The rows are grouped in 3 ways, from coarse to fine. Each group lies inside one group of the grouping before and may be the whole of it. The rows also spread widely along 10 directions, which tell nothing about the answers.
In the rows, 128 means zero.
Known rows, each followed by its group in each grouping:
[115 159 155 160 165 140 128 154  82 151 143 136 145 125 141 119  83 165]  j726 ruto gub
[103  82 124 127 147 197 106 111 104 108 150  93 125 137 121 144 163 122]  j211 Dol pap
[135 151 139  99 125 180 133 137 125 138 114  95 122 123 114 121 126 110]  j211 Fafo Batu
[160 130 162 127  95 103 167 138 144 153 123 106 124 127 150 143 127  81]  j899 rovup fogev
[ 93 138 109 107 150 122 104 102 151 118  92 142  88 142 129 176 104 116]  j525 Nik pinu
[111 138  97 127 157 146 109 118 143 111 134 123 104 143 152 132  83 143]  j525 toz poral
[127 140 158 129 110 155 122 139 174 143  82 160  94 142 155 135 168 164]  j490 nudu duluf
[ 88 111 176 190 154 118 126 131  93 168 113 184 124 125 155 164 149 173]  j490 nudu reb
[ 53  81 151 165 182 117 134  84  93 121 142 118 115 110 107 148  90 142]  j525 toz ninaz
[132 136 125 136 151 178  86 136 113  99 150 129 113 177 192 152 120 127]  j490 Sar Lak
[112 139 174 126 152 128 148 109 128 153  75 136 130 113 109 122 123 146]  j525 toz Zoka
[120 143 196 158 156 143 140 134 131 149  96 153  96 119 123  62 122 201]  j211 Fafo lutal
[182  79  63 113 132 155 112 116 116 108 158  96 168 153 170 129 174 131]  j726 vakeb feki
[148 124 186 161 110  84 173 126 133 158 131 114 127 135 171 122  93 113]  j490 neb pef
[154 104  97 114 108 192 113 138 143 108 164  87 133 142 145 112 159 124]  j211 Dol zabu
[149 102  97 117 122 139 135 117 127 148 124 127 147 116 116  91 160 157]  j490 Kovet ripu
[173 158  95  93 128 115  92 153 107 106 187 142 149 142 114  64 141 153]  j211 Fafo pif
[117 120  58 169 150 135 138 120  98 169 155 108 134 124 164 141  48 127]  j211 Dol lolag
[ 94 103  64  68  77 119 108 110 165  98 162 114 100 129  89 173 154  77]  j490 nudu zov
[ 59 100 108  92 131 121  89  95 116  79 155 138  97 128  59 150 150 115]  j490 Sar dis
[118 145 147 149 198 169 159 103  95 166  86 105 134 110 120  75  52 169]  j726 vakeb gaz
[168 160 118  68 117 135 121 121 174 102 104 112  95 159 136 104 138 102]  j899 rovup Purot
[163  99  96 107  89  50 154 103 121 158 134 128 154 128 141 144 137  98]  j490 Kovet poda
[109  98 104  93 147 131  99  94 110  95 134 126 132 145 109 158 152 120]  j726 gid Pabe
[171 138 117 130 135 106 106 124 140 102 136 141 105 176 192 120 127 140]  j899 dabef Seli
[147 131 113 111 125 177 131 125 116 137 136  97 158 127 121 106 140 115]  j490 neb dap
[104 113 106 156 154 114 146 110  84 152 139 134 139 105 115 133 111 135]  j899 fase Zurer
[120 163 201 141 171 166 115 127  97 130  73 160 108 159 157 158 142 136]  j899 fase vegel
[127 101 110  94 101  97 121 118 134  99 167 116 134 131 102 139 146 115]  j726 gid zin
[135 170  93 107 161 126 128 106  92 168  98 125 142 126 118 117  72 118]  j211 Dol lolag
[ 67  80  77 129  89 138 139 124 162 123 163 101 105  95  87 169 117 120]  j726 gid zin
[180 138 126 132 143 120 150 137  98 154 142 109 162 129 151  92 121 120]  j899 rovup Purot
[105  95 137 194 135 111 145 136 128 171 124 154 136 102 159 162 136 175]  j525 toz ninaz
[103 129  84  98 129  79 116  93 128 137 110 147 110 122  98 140 112 121]  j211 Dol zabu
[147 123 120 119 123 189 123 130 144 123 123 111 118 150 154 107 136 145]  j490 Kovet poda
[ 92 134 158 171 149 133 144 134 100 157 117 122 124 127 164 189  75 116]  j726 vakeb feki
[ 72 107 139 140 122  80 129 107 127 140 130 159 101 119 113 160 124 133]  j490 nudu duluf
[129 171 124 115 119 150 121 163  94 160 142 142 166 100  80 101 141 143]  j490 Sar dis
[155 132 179 104 110  99 121 128 173 113 100 161 113 142 139 117 192 159]  j525 toz poral
[140 121 103 158 122 102 151 139  91 158 191 108 161 115 147 117  76 115]  j490 Sar Lak
[130  78 150 159 128 166 163 120 137 152 105  96 120 119 160 157 166 113]  j899 rovup Purot
[113  98  77 121 124 114 108 114  91 128 165 133 148 131 126 161 138 115]  j490 Kovet poda
[106 142 166 126 105 176 113 158 131 112 154 123 114 133 115 137 146 122]  j490 Sar dis
[158 149 117  84 118 129 119 130 142 109 129 108 126 153 145 130 120 113]  j726 ruto gub

New rows. What belongs after each?
[126 164 177 155 141 145 148 170  78 165 151 115 169 107 122 120  92 134]  j726 vakeb feki
[134  82 124 106 155 126 137  69 106 139  79 116 127 130 124 146 165 112]  j211 Fafo pif
[114 130 103  93 106  80 149 104 157 141 102 122  98 115 101 153 121  82]  j899 rovup Purot
[134 147 181 121 138 172 124 142 154 119 103 136 124 130 121  88 156 174]  j525 toz Zoka
[132 112 129 121  81 126 141 152 154 151 134 137 146 102 105 142 182 146]  j726 gid Pabe
[120 162 160 101 141 144 124 149  64 159 130 134 169  93  59 109 158 130]  j211 Fafo Batu
[ 87 135 162 105 112 132 127 133 155 131  91 152  92 104  70 140 186 131]  j899 rovup Purot
[ 95 138 126 115 150 139 129 111 117 138 112 126 102 114  91 119 102 132]  j211 Fafo pif
[115 127 193 144  86 115 140 150 161 143 128 139  95 125 130 139 152 137]  j211 Dol pap
[140 123 174 153 104 179 155 161 121 139 168  87 143 120 136 104 125 122]  j490 Sar dis
[143 189 198 144 183 138 126 148  98 163  91 162 147 121 123  71 109 187]  j525 Nik pinu
[ 70 137 171 123  83 107 115 144 159  97 163 145  70 139 110 154 112 117]  j490 Kovet poda
[116  97 125 137 155 172 112 118  78 139 133 129 156 121 126 148 174 136]  j490 Sar Lak
[112 118 164 110 128 203 126 121 125 107 134  74 114 135 117 129 134  98]  j211 Dol zabu
[140  93 167 169 137 167 141 128 138 150 110 140 126 133 168 100 175 190]  j490 nudu duluf
[108 121 113 101 125  91 108 100 131 113 127 140 104 138 109 136 127 120]  j211 Dol zabu
[148 114  84 151 120 132 149 131 152 159 130 115 132 129 173 134  92 150]  j726 gid Pabe
[112 144 149 118 161 199 118 129 116 126 107 111 140 124 113 124 131 139]  j525 toz Zoka
[100 125 105 116 134 229  96 142 143 117 112 115 129 130 132 182 169 127]  j525 toz Zoka
[142 124 145 144 168  75 136  84 127 147  62 157 108 158 188 156  95 148]  j726 vakeb gaz
[133 128 100 143 113 112  94 136 148 122 139 177 115 158 172 148 155 156]  j490 neb dap
[150 122  96 117  89 121 113 157 135 135 154 143 158 126 132 155 174 140]  j726 gid zin
[143 166 190 108 142 126 127 146 103 125 131 139 132 130  97  85 142 129]  j899 rovup fogev
[104 103 107 147 139 104  98 129  87 115 189 155 137 132 130 139 138 144]  j490 Sar Lak
[104  92 111 123  85 124 108 134 217  88 150 140  71 129 120 129 171 161]  j525 Nik pinu
[173 145  90 125 118 141 158 131 128 169 108 110 147 124 150 122 116 115]  j899 fase vegel
[177 126 155 115  92 136 138 145 151 111 173  96 130 159 166  92 136 114]  j490 nudu reb
[106 153 134 104  96  68 132 131 131 132 153 139 115 117  92 131 102 101]  j490 Sar Lak
[ 96 115 122 141 139 140 114 112 165 125  86 150  93 141 160 179 131 147]  j525 toz Zoka
[ 94 154  75 134 126 137 153 141 100 192 144 125 150  73  70  93  66 149]  j490 Kovet poda
[113 110 122 165 137 102 123 128 120 138 147 159 115 134 153 117 107 173]  j490 Kovet ripu
[174 129 160 165 124  84 138 130 133 145 124 157 122 161 203 112 116 158]  j490 Sar dis
[180 119 123 150 132 130 147 120 128 139 121 124 131 152 196 123 134 135]  j899 fase Zurer
[112 123 143 110 129 108 107 128  87 112 180 140 147 131  93 116 152 124]  j490 nudu reb
[ 98 148 137 107 144  93 110 112 124 126 108 164  90 129  96 120 118 149]  j211 Fafo Batu
[159 113  81 117 125 171 135 113 191 153  66 119 113 126 157 128 153 153]  j525 Nik pinu
[122 142  74  96 147 179 117 120 131 159  78 128 147 103 107 152 153 137]  j525 toz poral
[162 116 139 133 140  97 171 116 102 159 135  99 155 113 126  90 117 111]  j899 rovup Purot
[114 114 134 139 100 135  97 148 148 131 109 170  96 145 170 215 196 133]  j211 Fafo Batu
[169 163 142 118 138 144 108 153 101 126 149 127 139 155 161 112 125 131]  j211 Fafo Batu
[ 96 175 159 118 150 100 134 132  87 129 150 109 125 133 117 146  37  97]  j726 ruto gub
[154 135 117 115 102 121 128 150 136 130 148 116 142 138 154 147 134 122]  j726 ruto gub
[105 140 104 126 126 152 138 118 109 154 118  99 126 127 137 187  77  71]  j490 Sar dis
[119 156 107 123 116 115 113 150 148 120 166 126 115 131 133 138  83 117]  j525 Nik pinu
[159 109 139 124  91 110 147 119 171 130 129 125 120 136 144  94 155 139]  j490 neb dap
[177  91 103 102 130 102 141  86 144 110 120  96 118 159 167 124 145  92]  j899 rovup Purot
[135 144 151 115 143 132 101 137 125 116 124 154 139 135 122 118 166 164]  j525 toz ninaz
[154 141 156 128 131 144 105 146 102  92 189 106 142 175 173 119 114 105]  j490 neb pef
[149 122  89  73 115 159 100 109 133  92 140 102 122 168 143 140 141  91]  j490 Kovet poda
[157 111 102  99 139  77 121  94 141 119 103 151 114 146 136 115 166 132]  j899 rovup Purot
[124 116 131 114 131 167 123 124  97 115 164  99 142 133 114 108 126 120]  j490 Kovet poda
[128 146 149 115 132 140 120 127 117 115 121 135 115 147 136 153 145 109]  j899 fase Zurer
[136 148 106 121 106 107 124 126 153 151 100 138 105 147 169 176 106 104]  j211 Dol zabu
[ 91  66 121 147 138 116 137  92  93 145 133 132 134 117 120 159 145 131]  j490 Kovet poda
[100 104 159 115 109 187 128 136 139 113 136 102 106 113  93 136 176 120]  j211 Fafo pif
[125 148  89 149 116 124 147 150 107 179 153 126 148 109 139 123  70 134]  j490 Kovet poda
[155 123 109 122 107  84 158 122 158 159 105 132 130 116 136 111 124 158]  j726 ruto gub
[105  89 155 161 146 187 139 105 124 119 135  79  97 150 174 155  95 108]  j211 Dol lolag
[ 85 126 138 150 155 127 116 112  97 137 131 142 108 147 158 183  91 112]  j490 nudu zov
[126  96 101 140 157  88 134  87 140 135 104 157 113 130 129  92 112 198]  j726 gid zin
[142 144  87 108 119 159 135 138 134 144 130  95 144 119 128 133 101 115]  j726 vakeb gaz
[105 121 107 147 134 157 124 132  91 147 160 117 155 117 125 146 119 116]  j490 neb dap
[ 95 129 147 133 128 139 152 108 147 129 100 119  82 126 126 150 104 112]  j899 fase Zurer
[149 113 111 153 104  80 155 131 126 142 165 125 131 131 158 135 109 115]  j899 fase vegel
[135 149  83 139  96 147 129 160 156 158 142 128 129 123 149 129 114 136]  j490 neb pef
[121 125 149 127 110  73 158 104 167 121 115 135  75 138 130 118  99 122]  j899 fase vegel
[151 116  96 151 111  53 129 131 101 136 203 141 162 136 154 115 106 126]  j490 neb dap
[112 158  87  63 124 116  91 118 128  95 133 124 104 151 109 181 129  58]  j899 rovup Purot
[102 183 138 102 155 128 143 125 102 164  95 122 138  98  73 116  67 124]  j726 vakeb gaz
[192 134 100  98  81  90 151 136 157 152 135 116 137 121 133  81 139 127]  j211 Fafo lutal
[134 110  97 125 109 140 102 134 153 112 143 145 109 152 158 132 152 151]  j490 Kovet ripu
[136 136 123 146 131 123 146 126  99 169 130 125 160 121 145 135 108 117]  j490 neb dap
[151  77  94 119 134 131 114 100 126  95 160 106 116 156 159 115 146 129]  j211 Fafo lutal
[ 99 113 113 148 127 113 138 141 104 159 158 129 160  85 104 151 132 134]  j525 toz poral
[133 116 117 119 127  67 109 122 127  93 187 147 126 150 127 103 113 153]  j726 gid Pabe
[156 154 162 119 108 125 135 150 139 141 139 139 137 132 132  79 143 156]  j490 nudu duluf
[142  85  98 130 147 168 144 113 119 130 142  90 139 114 120  92 154 134]  j899 rovup Purot
[116 120  93 128 148 123 134 110  92 177  95 138 140 104 117 160 131 127]  j211 Fafo Batu
[109 153  68 112 125 143 132 128 141 151 120 109 120 125 134 170  60 104]  j726 gid Pabe
[160 145 140 119 119 128 156 119 156 150  89 114 111 126 137  97 123 135]  j899 dabef Seli
[137 104 112 172 114  43 173 122 107 176 154 146 147 101 132 120 108 140]  j899 fase vegel
[134 166 137 113 134 151 112 146 100 131 148 121 149 139 125 119 116 113]  j490 neb pef
[144 125 112 110 135 160 135 114 142 131  96 134 119 124 108  90 165 159]  j899 fase vegel
[128 135 169 126 136 161 131 134 153 132  83 136 106 136 141 123 150 171]  j726 ruto gub
[102 109 199 153 159  76 137 117  71 132 154 149 149 123 110 128 120 148]  j726 gid Pabe
[ 87 113 148 137 125  58 120 120 128 119 144 175 112 119  93 129 129 171]  j726 gid zin
[151 131 203 160 128 173 154 153  96 149 154 102 167 123 142  88 139 136]  j490 neb dap
[101 130  94  97 141 120 104 103 121 118 132 143 114 135 104 125 124 133]  j490 nudu duluf
[123 119  71  94 159 139  83 115  83 111 143 140 162 131 101 145 164 138]  j726 vakeb gaz
[ 74 144 113 134 137 176 124 127 138 141 125 109  86 120 111 138  73 128]  j211 Dol pap
[ 92 117  73  99 133 134 104  98 118 111 143 108 109 136 112 165 102  89]  j211 Dol zabu
[112 125 117 166 155 113 144 117 106 149 130 144 114 125 140 122  90 153]  j899 fase vegel
[ 79 113  77 167 175 138 152 111  89 166 159  99 150  80  98 109  43 152]  j525 toz ninaz
[115 153 168 114 125 148 138 143 116 120 154  99 132 124 100 114  88 119]  j726 gid zin
[169 133 132  92 117 113 157 109 154 138 110 106 116 123 107  56 123 138]  j211 Fafo pif
[122 127 111 128 117  54 132  96 162 133  85 176  78 149 155 168 123 129]  j899 fase vegel
[115  86 135 127 126  78 159  90 104 126 147 115 130 115  96 128 135 105]  j899 fase vegel
[120 100 101 108 114 119 143 112 115 152 140 121 151  99  83 113 160 127]  j490 nudu reb
[115 158 175 119 122 125 117 140 114 136 122 160 136 124  96 117 157 140]  j490 neb dap
[105 138 148 137 137 132 114 125 101 136 128 128 116 148 153 185 104  97]  j211 Dol lolag
[124  96 182 137 178 130 150  87 106 132 103 115 140 115 109  85 137 164]  j525 toz ninaz
[168 172 137 114 113 113 150 131 135 169  99 130 147 132 143 105 108 120]  j490 neb dap
[135 123  94 153 123  99 137 128  96 158 167 126 162 125 150 138  97 114]  j490 neb dap
[127 155 123 107  97 117 125 154 119 140 173 124 146 120 109 120 120 112]  j490 nudu duluf
[133 120 146 163 119 160 127 142 146 135 132 136 119 143 171 126 142 154]  j490 neb dap
[113 114  93 138 110 175 153 135 127 154 162  77 134 112 133 139  91  98]  j490 nudu reb
[145 131  98  91 146 110 126 108  85 115 159  92 149 140 121 136 110  63]  j899 rovup Purot
[107  96 124 153 149 173 124 128  98 114 181 103 131 131 132  98 106 149]  j490 Kovet ripu
[148 140 116  92  61 103 116 152 203 102 142 141  99 145 132 134 150 137]  j726 gid zin
[107 145 156 148 156 116 128 136 118 151 120 161 137 102 101  92 126 193]  j525 toz ninaz
[131 139 159 118 127 119 132 154  89 148 142 139 172 101  87 111 166 156]  j726 ruto gub
[102 147 114 100 124 103 128 126 134 130 143 126 128 105  86 130 106 119]  j525 toz poral
[159 104 105  98 133 106 103 103 120 100 139 131 121 160 149 125 161 126]  j211 Fafo Batu
[ 93 116 140 109 128 111 114  99 136 113 103 135  78 143 128 178 129 102]  j211 Fafo lutal
[142 106  78 127  91  76 149 143 118 145 196 105 154 102 112 128 129  91]  j899 rovup Purot
[150 145 114  87  75 195 110 167 171  95 168  84 105 148 138 136 147  90]  j211 Fafo pif
[104 146 130 124 107 124 137 161 101 147 166 109 153 104 104 165 107 104]  j726 ruto gub
[145 101 120 138 160 122 127 109  71 132 161 118 162 138 141  95 116 140]  j490 Kovet ripu
[113 113 128 146 128  90 153 121 119 153 139 132 138 104 109 117  99 155]  j726 gid zin
[115 143  97 119 132 124 117 136 113 129 154 127 137 128 118 141  89 131]  j726 gid zin
[168 126 130  99 120 162 131 126 139 119 130  84 151 141 150 135 146 102]  j525 toz ninaz
[ 92 134 154 133 114 196 114 149 131 125 124 123 107 132 128 176 149 114]  j490 Sar dis
[174 180 168 114 184 163 114 139  84 162  78 149 175 135 137  99 148 158]  j525 Nik pinu
[126 110 102  87  93 118 126 113 170 117 116 121 112 134 119 166 152 111]  j726 gid Pabe
[109 122  65 135 176 161  89 110  96 111 150 125 108 156 160 152  87 130]  j211 Fafo pif
[178 163 137 105 121 140 142 145 150 155  90 131 126 130 136  97 146 130]  j899 rovup fogev
[129 120  81 145 128 122 136 108 153 129 119 128  87 151 175 152  89 125]  j899 fase vegel
[110 118  70 147 144  89 138 105 136 155 123 137 128 118 146 145  73 142]  j525 toz Zoka
[ 68  80 144 113 173 143  92  73 105  73 127 128  77 151 107 149 147 127]  j211 Fafo lutal
[164 172 139 123 164 150 115 130 115 123 119 120 109 171 183 102  74 134]  j211 Fafo Batu
[122  93 155 135 126 118 136 103 124 123 127 126 111 146 149 137 132 127]  j490 Kovet poda
[143  89 114 102 153 182  94  91 151  85  93 125 105 179 171 154 177 146]  j726 gid Pabe
[ 76 112  92  85 110 166 105 119 133  99 153 100  98 112  68 151 142  97]  j211 Fafo lutal
[ 68  93 162 130 170 120  93  89 112  92 116 175  86 144 100 115 155 181]  j490 Kovet ripu
[143 135  91 144 169  98 130 100 102 161  86 170 130 135 148 122 119 164]  j899 fase vegel
[141 111 110 145 143 177 136 118 139 148 118 106 116 132 151  95 121 163]  j211 Dol pap
[ 60  95 183 141 157  82 136  73 109 125 100 160  83 126  96 129 110 153]  j490 Kovet poda
[206 167 156 134 142 198 132 168 120 126 160  88 143 159 183  45 100 151]  j211 Fafo pif
[162 124 128 105 100 133 115 140 140 148 102 161 157 125 120 123 230 154]  j490 neb pef
[136 127 155 106 156 176 107 109 116  90 136 102 115 159 131  88 129 133]  j211 Dol zabu
[ 95 122 118 118 133 151 123 107 143  89 139 113  79 143 122 134 109 114]  j899 fase Zurer
[ 99 140 158 122  97  90 136 146 121 123 187 130 121 107  80 103 110 121]  j490 Sar Lak
[ 97 122 112 167 130 124 120 146 100 151 160 157 137 110 120 133 123 161]  j490 Sar dis
[171 107 157 144 102 133 138 154 122 147 146 137 159 128 152 101 185 159]  j490 Kovet ripu
[126 124 129 165 178 157 127 108 100 140 126 132 133 140 154  85  95 171]  j490 neb dap
[140 113 127 146 121 132 123 125 150 122 134 140 101 157 178 115 120 160]  j490 Kovet poda
[124 116  80 114 133 153 127 113 112 146 120 101 125 126 138 167 118  98]  j211 Fafo Batu
[ 90  90 135 113 116 165 134  96 165 131  83 122  85 126 118 168 168 118]  j490 nudu zov
[115 138 100  94 127 158 141 104 159 126 102  83  99 142 136 161  64  87]  j726 gid Pabe
[ 92  78 105 119 138 144 166  72 114 137 132  69 116 109  97 116  78  99]  j490 Kovet poda
[125 133 102 108 159 109 109  91 117 113 101 157 103 153 127 131 130 136]  j899 fase vegel
[144 146 160  79 131 141 136 117 108 138  84 108 155 128 105 147 155  94]  j726 vakeb feki
[107  87  96 137 137  93 140 112  73 140 207 112 169  96  82  85 115 137]  j490 nudu duluf
[145 132 118 121 152 107 121 124  77 142 133 132 172 132 134 142 130 126]  j726 vakeb feki
[ 64 143 112 165 152 154 128 124 145 137 113 133  64 118 130 139  62 153]  j899 dabef Seli
[153 110 130 151 132 185 116 145 126 125 157 120 137 149 179 105 154 163]  j490 nudu duluf
